There are 3 ways to turn a row about zero (a turn may also mirror it). The second row of each pair is the first, turned, with some noise. The first 21 pairs use one turn. New pairs use 2 turns, one after the other, and a turn may come again.
Some pairs, each with its turns in order after it:
-40 1 31 42 50 9
16 -73 -36 -11 -3 7 => Rakot

44 35 50 -32 48 -47
31 44 -91 -10 -20 5 => dazul

37 -21 -53 -31 31 18
12 36 -1 24 49 46 => Rakot

-47 -48 -18 -35 -15 15
-24 38 -59 -35 10 9 => Rakot

53 -41 -53 -38 -48 4
-12 97 2 37 18 4 => Rakot

7 39 -37 10 -27 -48
-12 -53 -55 -1 15 -4 => doz

13 -32 -4 -11 28 7
-16 -6 -20 16 26 25 => dazul

16 27 -44 -46 -53 -49
-10 74 55 -19 -31 18 => Rakot

-30 9 -39 -18 52 -35
-5 26 -48 15 31 49 => doz

-38 54 23 -48 -14 24
-27 26 5 -29 -72 6 => dazul

45 -38 -13 -35 26 41
10 27 -13 26 74 4 => Rakot

-40 14 30 -9 0 9
-21 9 30 -1 37 4 => doz

36 49 25 -16 -45 17
40 -5 1 -62 -40 10 => dazul

2 44 -25 25 -34 -29
-9 -66 -26 -3 13 1 => doz

-39 27 10 5 -29 24
-50 -20 -2 -18 -20 -9 => Rakot

25 13 -30 -15 -43 34
6 -7 41 -47 1 30 => dazul

26 43 -31 40 -2 -20
4 -58 -30 21 -12 18 => doz

-19 47 -7 14 50 -18
-14 -14 -11 45 28 49 => doz

-47 -49 -22 31 35 43
-70 -32 15 35 33 -14 => dazul

37 13 -12 -42 -43 -45
59 35 18 -12 -15 36 => dazul

-53 -43 30 -16 -30 -26
15 32 8 -31 59 -40 => doz

New pairs, each followed by its turns in order:
-27 4 25 2 18 1
3 -1 22 34 3 16 => doz doz

-5 -23 21 22 -50 4
20 18 -23 22 3 -47 => dazul Rakot

41 -34 -52 48 6 36
-13 -15 2 -43 -67 -53 => doz doz

-13 -17 -53 2 -18 -36
-17 38 11 -7 36 44 => doz dazul

41 -30 35 26 52 -20
-19 25 12 8 80 6 => dazul dazul

41 -37 -2 6 9 38
29 -35 -1 26 -18 37 => Rakot Rakot

-20 7 -44 -39 0 23
-43 18 22 -18 -28 20 => doz dazul

26 50 -18 -15 24 -39
-28 -12 50 14 35 -28 => doz dazul

-29 -21 26 -42 -40 25
15 -11 33 -67 8 -7 => doz Rakot

51 -29 31 15 51 25
69 -15 -9 45 7 14 => Rakot Rakot

-18 21 34 -5 39 -52
40 -22 2 34 11 53 => doz doz

3 38 -17 -47 3 -35
-42 28 38 21 13 -25 => doz dazul

-29 21 -36 -18 13 14
-33 -2 19 3 41 8 => dazul doz

17 -42 5 -26 39 -23
-15 -26 -19 41 1 41 => dazul Rakot

-47 -7 -52 42 -47 25
-21 -6 -32 8 -2 92 => doz dazul

-49 36 16 5 -40 20
27 -15 -36 -47 38 -14 => doz Rakot

-40 -10 35 -32 -42 -47
34 53 13 -2 -48 33 => Rakot dazul

-44 -14 -40 -29 26 -17
-42 6 11 -42 -8 45 => Rakot dazul

-22 -35 -50 -20 1 -33
-15 -25 -34 -31 -2 -53 => dazul dazul

-4 -30 29 -34 -48 0
-29 9 -13 41 3 -45 => dazul Rakot

28 -35 -5 -6 53 37
-69 2 11 19 28 8 => dazul dazul

-34 18 -32 -52 20 30
-57 -33 -2 -42 -12 2 => dazul Rakot

24 10 22 -26 51 -20
-25 10 15 15 -6 60 => dazul Rakot

27 25 -21 -19 -2 23
-41 17 -20 -12 -15 -9 => doz Rakot

-21 1 27 47 7 39
15 -23 -1 12 28 -55 => doz Rakot

-38 44 -49 -30 -50 -19
-28 -4 24 -19 -86 -1 => Rakot dazul

12 -26 -36 -26 15 17
-35 10 -12 -34 20 -13 => Rakot dazul

-37 25 31 24 0 -52
47 -14 20 13 -23 53 => Rakot dazul

-40 0 -43 53 -2 -39
-64 41 -6 38 -11 -16 => Rakot Rakot

